All rows are made from the same 14 directions, up to rounding. Whole rows:
[[-2.00  0.20  0.00 -0.27  1.00  1.00 -0.19 -0.32  1.00 -0.31 -1.57  0.73
  -1.26 -0.70 -0.86 -1.67 -1.42  1.60 -0.42 -2.02  2.53  0.03]
 [ 1.17 -0.66  1.36 -4.38  0.02  0.16  1.42 -1.30 -2.26 -1.95  0.24 -2.04
  -0.25 -2.79  2.73  4.38 -2.03  2.08 -2.75  6.65 -2.14 -1.79]
 [ 1.91 -2.12 -2.00 -0.59 -1.36  0.45 -0.12  1.62 -1.13 -0.84 -0.56  1.17
   3.04  0.31 -1.44  0.41 -1.09 -0.29  2.45 -3.32  1.72  0.62]
 [ 0.80  3.27 -0.96  2.41 -1.71 -5.34 -1.58 -2.41 -0.06 -0.65 -0.52  0.36
  -1.09  2.56  0.71 -0.57 -0.11 -1.26 -1.86 -1.15 -1.99  0.35]
 [-1.23  2.47 -0.55  0.42 -2.61 -0.26 -0.47  0.85  1.81  1.06  0.95 -1.29
  -0.27  1.29  1.52 -0.90  0.71 -1.57  0.03  1.46  0.08  2.75]
 [-1.15  2.95 -0.11 -1.16 -2.79 -1.97 -1.73  4.03 -0.99  0.65 -1.67  2.63
   1.05 -0.02 -0.34  0.70 -4.02  3.02 -2.21 -1.08  5.66 -0.69]
 [-1.31  1.78  2.65  1.23  2.67 -1.17 -0.74  2.32  1.72 -0.37 -0.44  0.70
  -0.23 -0.55 -1.05 -0.38 -0.25  1.21 -0.90  0.53  1.83 -1.70]
 [-4.14 -1.12 -1.19 -0.42  0.69  1.49  4.52 -0.48  1.63  5.38  1.75  1.69
   0.54 -0.32  0.93 -2.12 -1.23  1.65 -0.53 -0.70  1.60  0.31]
 [ 1.59  0.84  3.52  1.17  0.77  1.25 -0.43  2.80 -2.10 -2.54 -1.80  3.03
   0.71 -0.58  0.35 -3.47 -2.53 -1.74  2.62 -0.72  2.79  1.34]
 [ 3.60  2.04 -0.94 -1.21  3.51 -5.14  1.87 -3.31 -1.01  1.00  4.02  0.58
  -0.31 -3.23 -0.32 -0.30 -0.49 -1.58 -0.48  1.44  1.99 -0.90]
 [ 0.25 -1.58 -0.31 -0.20  1.04 -2.75 -1.50 -4.35 -1.35  1.18 -1.50 -1.62
  -2.48 -0.32 -3.14  1.14  1.80  0.36 -0.79 -0.38 -1.18 -2.08]
 [ 0.93  1.55 -1.22 -2.12 -1.39 -3.36 -1.77 -0.32  0.14  1.55  1.40  0.91
   4.03 -1.05 -2.21  3.32  3.18  0.66  0.96 -0.66  1.27 -2.24]
 [-2.47  0.82 -0.47 -0.61  0.78  0.42  2.35 -0.21  0.84  0.33 -1.72  1.82
  -0.46 -0.61  0.94 -2.01 -4.50  3.15 -1.73 -1.89  3.27  1.70]
 [ 0.84  1.49  2.97  1.92  1.31 -0.67 -0.98  0.73  0.05 -1.90 -1.93  1.71
   0.87  0.88  0.27  0.94  1.73  1.22  0.48 -0.49 -1.97 -0.30]
 [ 0.61  1.13  2.45  1.60  1.46  5.55 -1.09  0.34 -2.39 -1.21  1.21  1.67
  -0.19 -0.68  1.20 -2.14  1.51 -0.85 -1.68 -0.16 -1.95 -0.63]
 [ 0.51  0.10  0.17  0.44  1.03  0.23  2.18 -0.32  0.22  0.46  0.72  0.90
   0.95  0.04  1.38  0.04  0.03  0.56  0.21  0.08 -1.09  1.18]
 [ 0.49  2.21  1.38  5.69  1.41  0.00 -4.32  5.40  1.67 -4.13 -0.55  0.15
  -1.49  2.83 -1.47 -2.97 -0.96 -2.28 -1.34 -3.07  0.78 -1.13]
 [ 1.74 -0.41 -0.36 -0.72  0.78  2.89  1.06 -0.81 -3.92  2.89  0.53  2.48
   1.60 -1.74 -1.26 -0.62  0.00  1.59 -0.53 -2.35  2.22  1.70]]

Rows cut short, each followed by the rest of it:
[-2.36 -3.55 -0.34  0.03  0.12 -2.67  2.29 -1.00  1.83  1.76 -1.67 -1.04
 -1.00  1.58 -0.18  1.87 -0.25  1.50  0.85]	[ 0.85 -2.25 -1.89]
[ 0.26 -0.26 -1.64  0.24  0.16  0.10 -0.31  0.36 -0.25  2.52  1.51  1.03
  2.05 -0.44 -2.65 -1.21  1.01 -0.78  1.02]	[-3.02  2.67  0.13]
[ 0.88  2.31  1.41 -0.26  0.79 -1.62  0.57  1.66  0.77  1.74  1.56 -0.85
 -1.49 -1.19  0.54 -0.37  0.29 -1.08  0.93]	[3.40 2.70 2.24]
[-0.13 -2.67 -0.50 -0.53  0.11  0.98 -1.81 -0.38 -1.04 -0.51 -0.87 -2.39
 -1.86 -0.89 -3.27 -2.44 -1.39 -2.71  1.11]	[-0.53  2.54 -0.31]
[-2.22 -0.47  0.76 -0.24 -3.62  1.89  2.06  1.40 -2.18  3.25  0.69  0.13
  0.98  1.06  2.39 -2.35 -2.97 -1.86 -0.99]	[ 3.09 -0.09  1.71]
[ 0.84  0.14 -1.06 -1.93  1.48 -4.33  1.09 -1.46 -0.29 -1.08  2.65  2.10
  3.85 -2.01 -0.36  1.25 -1.61 -0.17 -0.93]	[-0.14  0.25 -5.63]
[ 1.05  1.54 -2.06  1.13 -0.46 -5.00 -0.11  1.86  1.59  1.18  1.94 -0.51
  0.23  1.48 -0.11  2.41 -0.16  0.35 -1.50]	[ 0.22  0.30 -1.05]
[ 2.48 -0.65  0.95  0.29  2.66 -3.61  2.48 -2.19  0.60 -1.21 -0.92 -0.10
 -0.75 -0.92 -0.23 -2.20 -1.23 -2.37  4.36]	[0.26 1.21 3.19]
[-2.01  2.04 -1.23 -0.36 -0.47  2.94 -1.72 -0.63  2.00 -2.18  0.65  0.13
  0.33 -0.34  0.65 -1.35  0.61  0.30 -1.61]	[-2.07  0.02 -0.49]
[-0.26 -0.93 -2.11 -1.26 -0.15  1.90  0.95  1.79  3.04 -0.90  2.50 -3.50
  0.06  0.04  1.75  3.33  0.93  0.82 -1.17]	[ 2.68 -2.13  0.08]
[-1.54  1.10 -1.42 -0.13  2.06  0.77 -0.50 -0.58  1.91  0.32  2.04  0.89
  0.60 -1.34 -1.34 -1.00  0.81  0.83 -1.51]	[-2.56  1.67 -2.38]
[ 0.42 -3.15 -1.14  1.51  0.91  0.26 -2.11  2.19 -0.11 -1.96  3.16 -3.75
 -1.32  0.13 -2.54 -2.82 -2.10 -6.12 -0.80]	[ 1.19  0.16 -4.20]
[-2.98 -2.44 -0.78 -0.79  0.73  1.26 -0.37  0.82  1.86 -1.46 -0.26  0.37
  4.14 -0.60 -2.76 -1.30 -1.44 -0.13  0.49]	[-2.97  1.29 -3.61]
[-1.40  0.58  2.02  1.00  1.24 -0.57 -1.37 -2.25  1.52 -0.36 -1.51 -0.12
  1.05  0.15 -1.94 -0.96  3.39 -0.68  1.68]	[-0.97 -1.51 -0.29]
[-1.06 -2.07  0.28  0.17 -0.76  2.28  2.57 -0.09  0.64  2.90  0.30  1.03
  2.95  0.94  0.63  0.15  2.86 -0.05  3.24]	[-0.47 -2.15  1.72]
[ 0.97  2.39  0.44  0.45  2.11 -3.47  0.01 -0.72  1.56 -0.35  1.72 -1.71
 -1.56 -0.89  0.00 -0.15  0.10 -1.21 -0.96]	[2.40 0.54 0.30]
[-2.42 -2.48  2.43 -0.50 -0.47  1.79 -2.88 -0.76  1.13  0.68 -4.12 -3.61
 -3.82  0.11 -3.22 -0.05  3.46 -0.47  3.24]	[1.48 0.29 0.98]
[ 0.09 -3.16  0.01  2.60  2.93 -3.95  2.06  0.34  3.94 -2.65 -1.78 -0.29
 -0.53  2.47  0.03  1.53 -0.01  0.60  2.67]	[-1.46 -3.43 -1.91]
[-4.58  0.17 -0.71  0.06 -2.43  0.31  1.37 -1.34  1.65  2.99 -0.72  1.72
  2.29  1.46  0.39 -2.33 -0.03  0.27  0.54]	[-2.05 -0.01  0.47]
[-1.22  1.20  0.70  2.54  4.93 -2.05  0.23 -1.68 -0.38  0.58  1.88  1.98
  0.10 -0.51 -1.39 -0.25 -0.75  2.35 -6.32]	[-1.64 -1.66 -6.22]
[-1.40 -3.13 -1.15 -1.84  1.67  2.99  3.65 -0.15  3.52 -0.57 -1.62 -1.41
 -0.85 -0.74  1.05  0.96 -0.50  2.90  2.82]	[-0.44  0.45  3.36]
[-1.33  1.66  0.70 -2.05 -1.49  2.39 -2.45 -0.21  0.07  1.11  0.66 -1.43
  5.63 -1.33 -2.43  2.08  3.93  0.72 -1.01]	[ 0.78 -0.43  0.21]
[ 1.57  0.16  2.51  1.09  3.59  0.08 -0.59  0.04 -1.27  0.52  0.79  1.37
  0.48 -1.33 -1.73  0.90  2.75  0.69 -0.19]	[ 0.04 -0.66 -2.51]
[ 2.36 -3.62 -4.35  0.23 -1.16  4.61 -0.31 -0.23 -1.15 -1.60  2.49 -1.00
  2.21  1.41  0.46  3.12  2.41  0.12 -1.26]	[-2.92 -5.28 -1.64]
[ 2.13  0.94 -0.68 -1.19 -1.98 -2.26 -3.41 -1.79 -3.90  1.79  1.72 -2.08
 -2.90 -1.03 -1.69  0.92  1.03 -2.49 -2.28]	[ 2.81  0.66 -2.11]
[ 0.65 -1.28  1.15 -1.93  1.39  0.38  1.77 -0.25 -1.17 -1.89 -2.16  0.41
  0.59 -1.37  0.92  2.54 -2.50  3.61 -1.03]	[ 1.21 -0.35 -0.25]
[-0.49  0.48 -0.78 -0.14  0.64 -0.79 -0.11 -2.81 -0.01 -0.24 -1.04  0.59
  0.42 -0.06 -0.64  0.66  0.36  2.06 -1.62]	[-2.01 -0.96 -0.51]
[ 0.13 -1.42 -0.66 -0.58  0.63 -3.32  1.16 -0.42  1.25  0.48 -1.42 -0.90
  0.48  0.31 -1.18  2.39 -0.41  1.80  0.83]	[0.00 0.13 0.07]
[-0.68 -2.42 -2.94  1.47 -0.20  0.86  2.01  0.76  1.28  2.79  1.11 -0.54
  2.14  1.74 -1.36 -0.60  0.09 -0.12  0.59]	[-3.03 -0.12  1.91]
[-1.34  2.10 -0.06 -0.32 -1.03  2.30  0.16  3.80  1.80 -1.84  0.96  1.21
  4.04  0.40  2.20  1.51 -1.06  2.25 -2.13]	[-0.10 -0.29 -0.39]
[ 0.74  2.32  2.00  2.72  0.14  0.41  0.21  2.10 -0.76  0.88  1.58  2.90
  1.79  1.09  1.39 -1.88  1.08 -1.59  0.39]	[-0.35 -0.73  0.39]
[ 0.47 -0.45 -0.04  0.54  0.31  0.59 -1.36  0.47  0.77 -0.87  0.54 -2.52
 -0.13 -0.27 -1.94 -2.24  0.32 -3.46  1.64]	[0.22 1.23 1.63]
[ 0.92  1.55 -0.18  0.13  0.81  0.39  0.41 -1.56  1.50 -0.66 -0.66  0.32
  2.30  0.45  0.72  3.47  3.74  3.39 -0.26]	[-1.24 -3.21  2.01]
[-0.74  2.90 -0.51 -0.48 -0.25  2.58 -0.55  0.21  1.23 -3.04  0.95  0.34
 -3.17 -0.79  3.43 -2.20 -1.90 -0.26 -1.74]	[0.37 1.01 0.71]
[-2.11  2.46  2.40  1.78 -0.34 -1.18 -0.69  2.64  1.87 -1.17 -2.36  0.21
 -1.49  1.74  1.52 -0.05 -1.58  1.72 -1.61]	[1.26 0.05 0.53]
[-0.12 -0.06 -1.50 -0.07 -0.90  0.93 -1.70 -1.01 -0.77 -1.72  0.43 -0.49
  2.85  0.17 -1.34 -0.40 -0.44 -0.80 -1.98]	[-2.04 -1.05 -1.31]
[-1.01 -1.16  1.04  1.28 -0.82 -0.96  0.45  2.12 -2.84  4.54  0.97  1.71
  0.71  0.76 -1.35 -1.16 -1.32 -0.88 -1.14]	[ 0.58  1.33 -2.54]
[-1.39  0.01  5.82 -0.04  0.84  1.52 -1.33  3.59 -1.68 -0.16 -3.57  1.53
  4.08 -0.82 -2.34  0.74 -0.13  2.13  0.50]	[ 1.43  1.38 -0.95]
[-2.53 -2.85 -0.01 -0.12  0.34  1.29 -0.51 -2.01 -0.09  1.61 -2.49  0.01
  1.52  0.16 -3.58 -0.51  1.27  1.27  0.75]	[-3.04 -0.07 -1.03]
[ 2.24  2.18  0.95  0.89 -0.79  1.25 -2.02  1.11  0.48 -3.20 -0.81 -0.24
  0.25  0.60  0.96 -0.12  1.91 -1.31  2.04]	[-0.36 -0.68  3.20]
[ 1.07 -0.20  0.31  2.37  2.57  1.09 -0.57  0.43  1.92 -1.04  0.67 -1.43
 -1.34  0.39 -1.15 -1.57  2.23 -1.90  1.69]	[-1.10 -0.51  1.66]
[-0.59 -0.48 -2.54  1.03 -4.05  3.61 -0.30  1.34 -2.44 -0.19  2.70  1.85
 -2.32  2.05  4.06 -2.66 -2.48 -2.74 -2.30]	[-0.76 -1.71 -2.34]
[ 0.33 -2.40  1.50  2.68  2.09 -1.80 -1.81  0.92  1.67 -0.43 -2.26 -2.31
 -2.07  1.25 -4.04 -1.29  1.80 -2.35  3.61]	[-1.04  0.57  0.41]
[ 0.93 -0.18  0.62  1.22  0.33  2.26 -0.53  2.12 -0.17 -3.71 -0.83  3.04
  2.39  0.52  0.65 -1.62 -0.96 -0.50  1.85]	[-3.48  0.06 -0.59]
[ 3.42 -1.69  2.29 -0.59 -0.34 -1.62  1.26  0.90 -2.84  4.69 -0.01 -0.99
 -5.42 -0.37  0.86  2.79  3.01 -0.61  3.80]	[5.56 0.30 2.14]
[-0.70  3.22  0.88 -0.97  0.75 -2.41 -0.49 -4.77 -0.40 -0.55  0.09 -1.37
 -1.69 -1.64  0.41 -1.68 -0.85 -0.85 -2.88]	[ 2.37 -0.21  0.52]
[-0.47  0.47 -1.14  0.72 -1.54 -2.43 -1.20  1.23  0.78  0.17 -0.54 -1.10
  0.43  1.01 -1.86 -1.97 -2.06 -2.08  0.60]	[-1.12  2.84  1.37]
[ 1.75  3.32 -0.11  0.42  3.25 -0.87 -1.21 -0.65  2.80 -3.20  2.82  0.95
  0.00 -1.71  0.45 -0.32  2.79 -0.98  0.71]	[-1.13  0.15 -1.52]
[ 1.87  2.48  3.27  1.31  0.87 -1.14 -0.50  2.36  0.14  0.20  0.20 -1.18
 -1.55  0.13  1.07  1.13  1.73 -0.61  0.51]	[ 4.19 -0.37  2.35]
[-0.63  2.29  1.76 -1.39  0.72 -0.89 -0.72 -3.16  1.17 -1.06 -0.21  2.15
 -1.98 -1.66  1.53 -0.57  3.14 -0.23  2.48]	[ 0.54 -0.30 -1.76]
[ 2.66  0.10 -2.18  0.26 -2.90 -3.94 -3.65  2.24  0.19  0.96 -0.04 -0.97
 -0.31  1.61 -2.75  3.11  3.12 -1.17  2.75]	[-1.36  1.64 -0.36]
[ 0.77 -3.27  2.58  0.56  3.93  1.83  2.90  1.83 -0.27 -0.93 -0.39  1.49
 -1.05 -1.07  0.75 -0.44 -1.24  0.59  2.27]	[ 0.85 -0.13 -1.43]
[ 1.26  4.42  0.78  0.28 -1.85 -0.01 -1.04 -0.12 -2.83 -0.02 -0.19  4.49
  2.67  0.07  1.66 -0.26 -0.02  1.46 -1.67]	[-2.03  0.57  0.83]
[ 1.84 -1.33  0.16  0.62 -1.92  2.81 -1.36  3.88 -1.50 -2.34  1.12 -1.48
  2.17  1.05  0.58  0.61 -0.65 -2.55 -0.01]	[ 1.45 -1.70 -0.10]
[-1.14  0.62  2.18  2.40  0.30  0.75  0.49  1.47  0.54  0.02 -0.94 -0.03
  0.26  1.65  0.89 -1.22 -0.33 -0.22 -0.63]	[ 0.81 -1.63  1.40]
[-0.20  0.54 -2.25 -0.22  0.56  0.99  1.87  0.33  1.24 -1.16  0.85  0.00
 -1.11  0.44  2.96  2.27 -1.96  3.66 -3.82]	[-0.26 -1.53 -0.07]
[-0.63 -0.78  0.79  1.16  1.42 -1.27 -0.53 -0.28 -0.24  0.18 -0.47  0.73
  2.13 -0.03 -2.82 -1.76 -0.42 -1.05  0.34]	[-1.95  0.79 -1.70]
[-1.43 -0.67  2.89  0.26 -1.16  2.55 -2.64  3.68 -0.66  1.41 -1.14  0.68
 -1.26 -0.14 -1.73 -1.53  1.70 -1.55  2.96]	[ 0.70  2.84 -1.11]
[-1.03  1.23  0.43  0.57 -0.73  0.47 -0.54 -2.58 -1.06 -0.46 -1.00  0.32
 -2.88  0.28  1.19 -2.95 -1.20 -1.09 -1.22]	[-0.13 -0.36  0.77]
[-0.69 -0.42 -0.01  0.80 -0.12  0.10 -2.45  1.86 -0.52  0.36 -0.50 -2.02
  0.42  0.73 -2.62  1.94  0.01  1.32 -3.43]	[ 0.16 -0.22 -1.95]
[-2.32 -0.20  4.72  0.53 -0.71 -0.97  2.40 -2.49 -1.63  2.77 -2.74  1.08
 -0.82  1.04  2.35 -0.48  0.69  0.43  0.66]	[ 4.18 -3.71  0.75]
[ 1.03  0.95 -1.28  2.79  0.12 -4.91  0.80 -2.75  0.62 -2.75 -0.33 -0.55
 -1.94  2.52  1.90 -1.90 -2.94 -2.29 -1.56]	[-0.64 -3.10  0.38]
[ 0.41  1.52  0.57 -1.75  0.73  0.83  0.88  0.79  0.22  0.50  0.29  1.52
 -1.76 -1.69  1.90  1.69  0.39  2.83  0.07]	[1.20 1.82 0.30]
[ 0.85  1.51  2.71  0.36  2.41  0.38  0.91 -0.44  1.60 -4.45 -0.93 -0.79
  0.82 -0.68  2.04 -0.30 -0.48 -0.22  0.45]	[ 2.10 -2.19  1.95]
[ 2.40  0.65 -1.38 -0.68 -2.04 -2.89  0.05  0.26  0.09 -2.16  1.33  0.08
  3.70  0.44  0.83  0.39 -0.67 -2.92  2.15]	[ 0.14 -0.53  0.60]
[ 1.57 -1.11 -0.79 -1.94  2.96  1.59  2.84 -0.97  1.67 -0.87  1.33 -0.74
 -0.80 -2.32  1.29  1.37  0.76  1.33  1.81]	[0.91 0.21 1.70]
[-1.05 -3.86 -5.05 -1.57 -1.24  1.21  0.18  1.39  1.39 -0.50 -0.20 -1.33
  0.29  0.42 -1.81  1.12 -2.85  1.61 -0.37]	[-3.72  2.32 -1.19]
[-0.48  1.47  1.07 -1.28 -0.28  1.35 -2.15  0.31  1.40 -2.96 -0.62 -0.17
  1.65 -0.90  0.04  1.14  1.90  0.46  0.63]	[ 0.23 -0.46 -0.90]
[-0.33  2.77 -0.36  0.44 -1.02 -0.36 -1.51  3.06  3.48 -4.24  1.24 -0.45
  2.49  0.72  1.55 -0.43 -0.65 -1.72  0.29]	[ 0.03  0.09 -0.07]
[-0.44  2.03  0.06 -0.70 -0.93  1.69  0.38 -0.16  1.07 -0.79  0.20  3.07
  1.87 -0.49  1.81 -1.61  1.15 -0.13  2.66]	[-2.10  1.04  1.45]
[ 1.30 -0.26  0.21 -0.85 -0.28 -1.63  0.48 -0.37 -0.34  2.22 -0.59 -0.96
  1.26 -0.31 -1.44  2.03  1.87  0.64  1.80]	[0.94 0.60 2.47]
[-0.97 -1.43  0.10 -0.84 -1.02  0.89 -0.10  2.55  1.44 -0.26  0.71  1.44
  0.34  0.29  1.15  1.62  1.56  0.16  2.48]	[ 0.32 -0.44 -3.44]
[ 0.71  0.99  1.50 -0.70 -0.94 -0.83 -1.34 -2.05 -1.30 -0.75 -1.42 -1.01
 -2.61 -0.39  0.58 -0.11  0.74 -1.05  0.53]	[ 2.30 -0.64  0.95]
[-0.87 -0.94 -1.57 -0.22 -0.72 -0.34 -0.01 -0.91 -0.18  0.18  1.38 -0.62
  0.35  0.23 -0.17 -0.60 -0.98 -1.26 -1.42]	[-0.12 -0.80 -2.16]
[-2.07  2.15  0.85  0.56 -0.23 -0.40 -2.52  0.07  2.09 -2.31 -1.36  0.29
 -1.86  0.32  0.03 -1.52  0.13 -0.21 -0.24]	[-0.88  0.84 -1.37]
[ 3.82 -0.49 -3.37  0.50  1.07 -0.38  0.74  1.84  2.23  0.07  4.32  1.77
  0.33  0.11  0.85  2.18  4.31 -0.97  4.16]	[-2.76 -0.15 -0.89]
[-1.03 -0.69  2.14  0.73  0.16  0.37 -2.52  1.66 -1.86  0.47 -1.28 -2.40
  1.69 -0.08 -3.87 -0.45 -1.19 -0.70 -2.60]	[ 1.35  0.91 -1.02]
[ 2.07 -1.68 -1.55 -2.29 -2.09 -1.32  0.07 -3.44 -3.58 -2.20 -1.93 -0.82
 -0.22 -0.53  0.29  0.39 -3.45 -0.57 -0.54]	[ 0.19 -0.55  0.68]
[ 1.55  0.38 -0.13 -0.64  2.66  1.76 -0.20  0.66  0.52  0.74  0.38 -1.82
 -0.91 -1.92 -1.94  1.40  1.53  1.96 -0.28]	[0.08 2.34 2.72]
[-0.63 -1.20  2.23  0.21 -0.76 -0.24 -0.47  2.91  1.18  0.38  1.34 -0.57
 -2.75  0.47  1.57  0.09  1.92 -3.13  3.29]	[ 4.24 -0.87 -2.95]
[ 0.77  0.55 -0.69 -0.11  0.06 -1.80 -1.40 -2.37 -0.53 -3.34 -0.70 -0.29
  0.89 -0.29 -0.87 -1.45 -1.76 -1.66 -0.66]	[-1.50 -0.24 -0.85]
[ 0.12 -1.39  1.21  0.23 -1.27  0.32 -1.96  0.27 -3.35 -0.32 -4.64  3.92
 -2.57  0.59 -1.17 -0.71 -1.26  1.99  1.64]	[-3.74  2.38 -1.65]
[ 2.04  0.20  1.13  1.63  1.43 -0.73  2.37  0.54 -1.92  0.09  0.65  2.01
  4.47  0.94  1.29  2.54 -0.27  2.20 -2.40]	[ 0.08 -3.87 -0.33]
[-0.98 -3.13 -0.73 -0.02  4.01 -1.27  3.31 -2.52  1.26  0.58  0.00 -0.69
  2.08 -1.12 -2.43 -1.15 -1.91  0.57  0.06]	[-1.60  0.13 -0.57]
[-0.72 -0.38 -3.91 -1.61 -2.28 -2.77 -1.02 -0.65  2.98  1.70  1.31 -1.26
 -0.58  0.38 -1.35  1.36  2.33 -0.85  2.53]	[-1.44  1.76 -0.69]
[ 1.74 -0.06  1.80  0.85  4.27  1.07  0.59  0.31  0.26 -0.50  0.78 -0.85
 -2.02 -1.68 -0.69 -0.31  1.01  0.07  0.28]	[1.17 0.51 0.76]
[ 1.74  1.41 -0.08  1.33  1.71 -1.46 -2.23  4.39  1.84 -1.04  2.51 -3.75
  1.89 -0.52 -3.31 -0.15 -0.38 -2.73 -0.81]	[1.38 2.91 0.97]
[ 0.25 -0.09 -1.05 -0.86  1.29  3.14 -1.82  0.34 -0.23 -0.71  1.84 -0.67
 -3.07 -1.81 -0.54 -0.09  0.80  0.18 -1.58]	[-0.31  1.43 -2.28]
[-0.50  2.30  1.86 -1.16  0.59  2.04 -1.86  0.22  0.96 -1.87  1.44 -0.40
 -2.45 -1.55  2.15  1.28  2.65  0.24 -1.08]	[ 3.28 -1.36 -2.59]
